The groups are shells around one centre, one inside the other: the same stretched ball of 6 dimensions in 8 sizes.
In the rows, 128 means zero.
Known rows, each followed by its group:
[147 100 106 151  94  69 127 120 124 161 144  89 164 126 100 126]  Z_379
[139 109 136 130 108  81 113 110 137 137 120 113 159 120 136 116]  Z_757
[119 147 108 130 125 153 133 168 165 125 117 162 121 123 137 137]  Z_626
[144 154 115 115 122 116 141 154 161 122 114 168 137 111 152 137]  Z_626
[156  97 100 145 102  65 125 109 142 157 137  90 165 116 113 129]  Z_101
[100 114 121 149  84 117 122 140  96 163 146 105 153 129  99 106]  Z_60
[144 140 116 136 121 111 130 171 159 128 124 153 126 138 121 142]  Z_209
[147  75 162 141 124  62  65 108 164 125 109  99 141 153 129 113]  Z_465
[135  91  97 153  95  84 105 140 134 168 150  96 144 131  95 120]  Z_101
[103 108 142 154 100 119 104 147 116 145 133 109 138 152  98 110]  Z_209
[ 64 190  95 138  92 217 183 202  98 147 141 175 128 114 110 127]  Z_30
[148 127 119 139 119  98 136 132 154 130 119 124 148 127 125 139]  Z_465
[174  75 117 151 104  28  90 123 147 157 141  86 152 145  98 126]  Z_465
[142 119 160 118 117  78  92 134 146 120 111 145 141 135 148 112]  Z_30
[161 129 109 125 111  75 136 131 149 139 126 134 155 111 137 134]  Z_626
[123 145 110 138  98 119 162 136 116 145 132 126 161 112 119 130]  Z_757
[149 127 110 138 126 107 122 161 172 129 122 142 126 137 122 143]  Z_209
[183 105 156 107 148  52  68 130 209  99  91 158 124 137 174 129]  Z_757
[136 111  78 150  97 101 137 138 137 166 148 102 151 114 102 132]  Z_626
[ 76 145 120 155  75 154 156 161  69 163 151 118 154 131  84 110]  Z_757
[132  77 137 158  91  61  88 120 113 160 143  78 155 151  90 107]  Z_60
[ 80 170  91 145  93 191 170 194 106 153 146 157 129 120 101 129]  Z_379
[ 91 138 104 150  85 149 152 151  96 161 146 117 152 119  98 117]  Z_101
[ 62 158 137 149  91 187 138 194  88 143 138 153 124 148  95 110]  Z_757
[143 114 105 139 133 118 109 152 189 129 117 136 120 132 130 141]  Z_465
[103 136 134 151  95 129 131 170 103 146 139 130 138 149  93 119]  Z_209
[108  93 131 157  93 103  99 134 112 158 141  92 146 146  93 106]  Z_209
[107 165 133 120 124 163 131 183 152 114 111 186 115 130 145 128]  Z_626
[ 91 161 131 130 109 169 133 190 125 128 125 174 118 135 125 120]  Z_626
[142 135 105 140  87  81 161 129 103 158 144 112 173 111 108 129]  Z_465
[119 145 134 131 112 127 119 180 137 128 125 163 122 142 123 124]  Z_209
[135 144  84 147  86 103 176 148 104 165 152 116 166 111  96 138]  Z_30
[156  89 153 128 129  64  71 117 175 120 106 121 137 141 145 117]  Z_379
[145 105 138 128 119  80  85 142 160 130 119 136 131 138 136 118]  Z_379
[ 99 171  85 148  84 159 191 174  91 161 152 139 153 112  94 135]  Z_101
[162 118 104 144 112  76 135 139 151 143 132 116 150 130 111 143]  Z_101
[ 62 159 113 160  82 190 158 196  78 158 152 139 131 143  77 117]  Z_30
[138 101 164 126 130  89  62 147 170 114 106 145 118 154 143 112]  Z_60
[110 150 147 126 118 141 117 176 140 118 115 171 120 142 134 121]  Z_379
[142 126 146 128 131 105  93 170 171 114 111 161 114 153 135 129]  Z_60
[140 148 135 127 113 102 142 147 135 124 118 150 148 127 134 132]  Z_209
[135 152  93 138  92 108 162 169 114 156 148 142 149 118 105 136]  Z_465
[138 159  92 133 120 137 156 180 160 132 127 164 126 122 124 150]  Z_101
[188  92 141 121 121  20  83 114 170 128 116 121 150 132 145 124]  Z_757
[143 110 145 147 102  68 115 130 119 141 130 106 156 148 104 121]  Z_30
[203  85 137 117 133  12  79 100 195 121 106 120 150 126 158 131]  Z_30
[108 182  86 128 113 180 176 192 144 133 129 181 125 109 129 146]  Z_101
[123 135 102 141  89 109 150 144 109 158 144 121 159 115 108 124]  Z_379
[162  79 172 127 136  51  48 121 185 111 100 125 127 157 146 114]  Z_60
[162  86 137 128 121  53  80 109 169 132 116 111 146 130 142 118]  Z_379
[128 154 107 122 125 144 147 154 166 122 113 163 133 109 148 140]  Z_757
[ 87 155 165 126 119 167 110 184 134 110 108 180 112 150 137 112]  Z_465
[110 117 163 137 105 108  98 139 119 130 120 127 141 147 121 105]  Z_60
[100 143 110 142 111 163 138 167 138 138 128 144 128 128 117 128]  Z_626
[133 168 106 126 126 146 159 175 162 120 116 175 127 119 138 149]  Z_60
[146  65 111 165  98  57  88 117 137 167 147  65 152 146  85 119]  Z_30

New rows, each followed by its group:
[ 97 100 147 148  94 113  90 140 109 150 135 108 140 147 104  97]  Z_757
[172 129 121 117 115  58 125 132 155 131 121 143 152 115 146 133]  Z_757
[127  95  75 161  87  98 133 125 122 180 157  77 160 115  88 125]  Z_465
[ 86 162  96 143 103 187 160 184 124 144 136 155 126 122 110 132]  Z_626
[157 159 117 119 127 106 151 156 165 116 111 168 139 118 147 148]  Z_30
[180 114 127 111 132  56 102 121 188 118 107 145 143 115 165 133]  Z_60
[159 118 131 142 114  69 123 138 144 133 125 120 148 143 113 136]  Z_30
[135 103 134 142 105  83  91 152 136 145 135 122 133 148 109 115]  Z_60
[170 117  96 134 124  79 132 130 178 135 122 124 146 117 132 148]  Z_30
[135 122 116 131  97  89 131 123 123 149 133 118 162 111 128 118]  Z_30
[145 113 112 129 115  92 105 146 160 140 128 136 134 124 133 125]  Z_379
[102 145 122 141  94 138 148 153 105 146 135 132 149 124 111 119]  Z_379
[153 108 111 146 128  98 107 153 180 132 122 126 124 144 116 142]  Z_465
[133  99  96 149  97  92 113 138 134 164 147 101 146 125 103 122]  Z_379
[170 113 112 123 111  54 122 113 154 141 125 121 162 107 142 129]  Z_30
[184 103 105 132 116  42 116 120 166 142 128 114 155 120 129 139]  Z_209
[ 97 141 146 141 104 142 126 162 114 132 124 142 135 144 114 115]  Z_626
[128 109  84 163  89 102 141 144 118 172 156  91 153 128  81 131]  Z_209
[ 77 152  80 162  82 182 169 187  93 170 160 128 136 126  76 128]  Z_101
[129 104 114 153 112 109 107 149 150 145 133 112 132 143 103 128]  Z_379
[109 147 114 149 100 141 154 164 114 144 136 132 142 134 100 131]  Z_626
[148  98 153 142 127  79  83 141 166 121 112 123 128 160 121 126]  Z_30
[154 155 109 114 137 121 132 173 189 112 109 184 118 120 155 148]  Z_30
[115 121 108 154  83 106 140 143  96 166 151 102 158 128  89 118]  Z_379
[191 103  94 129 117  37 126 105 172 144 127 107 164 105 137 142]  Z_465
[ 58 154 112 158  92 204 146 200  98 152 145 145 118 145  84 118]  Z_757
[178 107 146 123 129  46  95 123 174 118 108 132 144 137 145 131]  Z_626
[ 66 141 105 159  82 181 146 178  88 165 153 124 135 134  82 113]  Z_60
[166 141 109 115 123  85 140 135 169 125 115 152 148 105 154 142]  Z_60
[149 105 136 133 106  64 100 130 137 141 128 119 149 134 124 117]  Z_379
[110 119 127 151  87 107 120 156  98 158 146 115 146 143  92 112]  Z_101
[181 122 106 126 134  72 120 142 192 123 115 143 135 124 141 150]  Z_30
[101  92 139 162  90 106 101 129 103 158 140  84 150 150  87 104]  Z_465
[ 69 175 111 139  90 193 165 193  93 147 141 164 131 123 107 119]  Z_101
[ 78 171 122 146  99 186 161 191 104 137 133 160 128 138 102 127]  Z_101
[107 152 139 142  91 124 149 164  91 142 136 138 150 139 102 120]  Z_757
[190 115 137 112 142  49  93 133 201 108 101 154 132 130 163 139]  Z_30
[138  82 138 140  99  60  77 123 130 152 135 100 148 139 115 103]  Z_465
[134 146 140 119 116 108 125 153 142 121 115 161 138 127 143 124]  Z_379
[141 146 145 113 123 104 124 141 154 112 105 163 141 121 158 126]  Z_60
[135 109  98 150 115 112 106 171 162 148 139 128 118 143 102 134]  Z_465
[ 83 137 144 139 102 157 108 179 115 136 129 152 120 147 114 106]  Z_30
[132 117 124 153  84  77 138 133  94 160 147  97 167 136  89 120]  Z_757
[ 94 171 132 140 110 172 154 190 119 125 124 168 124 143 112 131]  Z_30
[107 142  97 151  82 130 169 143  92 164 149 111 165 114  95 125]  Z_30
[108 133 124 126 108 135 121 145 136 136 123 144 139 116 139 114]  Z_757
[ 66 154  91 151  89 198 159 181 102 160 148 139 132 119  97 120]  Z_757
[ 74 157 108 154  85 177 157 189  88 157 150 141 133 135  86 120]  Z_626
[167 109 136 138 111  49 111 132 143 135 126 118 151 142 117 130]  Z_60
[ 98 156 138 122 113 158 128 169 134 122 116 171 126 126 141 117]  Z_101
[117  90 106 157 104 115 101 139 142 158 140  95 136 137  98 119]  Z_60
[111 154 106 133  98 141 162 148 117 144 132 140 153 108 124 127]  Z_60
[143 148 106 124 122 120 134 171 165 128 122 167 126 122 137 140]  Z_379
[157 146 118 119 122  94 140 143 160 123 115 155 145 114 148 140]  Z_626
[161 117 115 128 112  69 126 120 152 138 124 122 157 114 136 131]  Z_379
[139 144  94 149  91  99 172 150 109 158 148 118 162 120  95 140]  Z_757
[128  93 148 139 106  82  79 135 134 141 127 114 138 147 118 105]  Z_209
[123 115 147 150 104  98 101 164 122 139 133 126 131 162  97 117]  Z_465
[124  87 140 137 119 101  75 122 161 133 116 112 134 137 133 109]  Z_465
[115 151 145 123 127 145 117 172 156 111 107 174 118 138 144 126]  Z_379
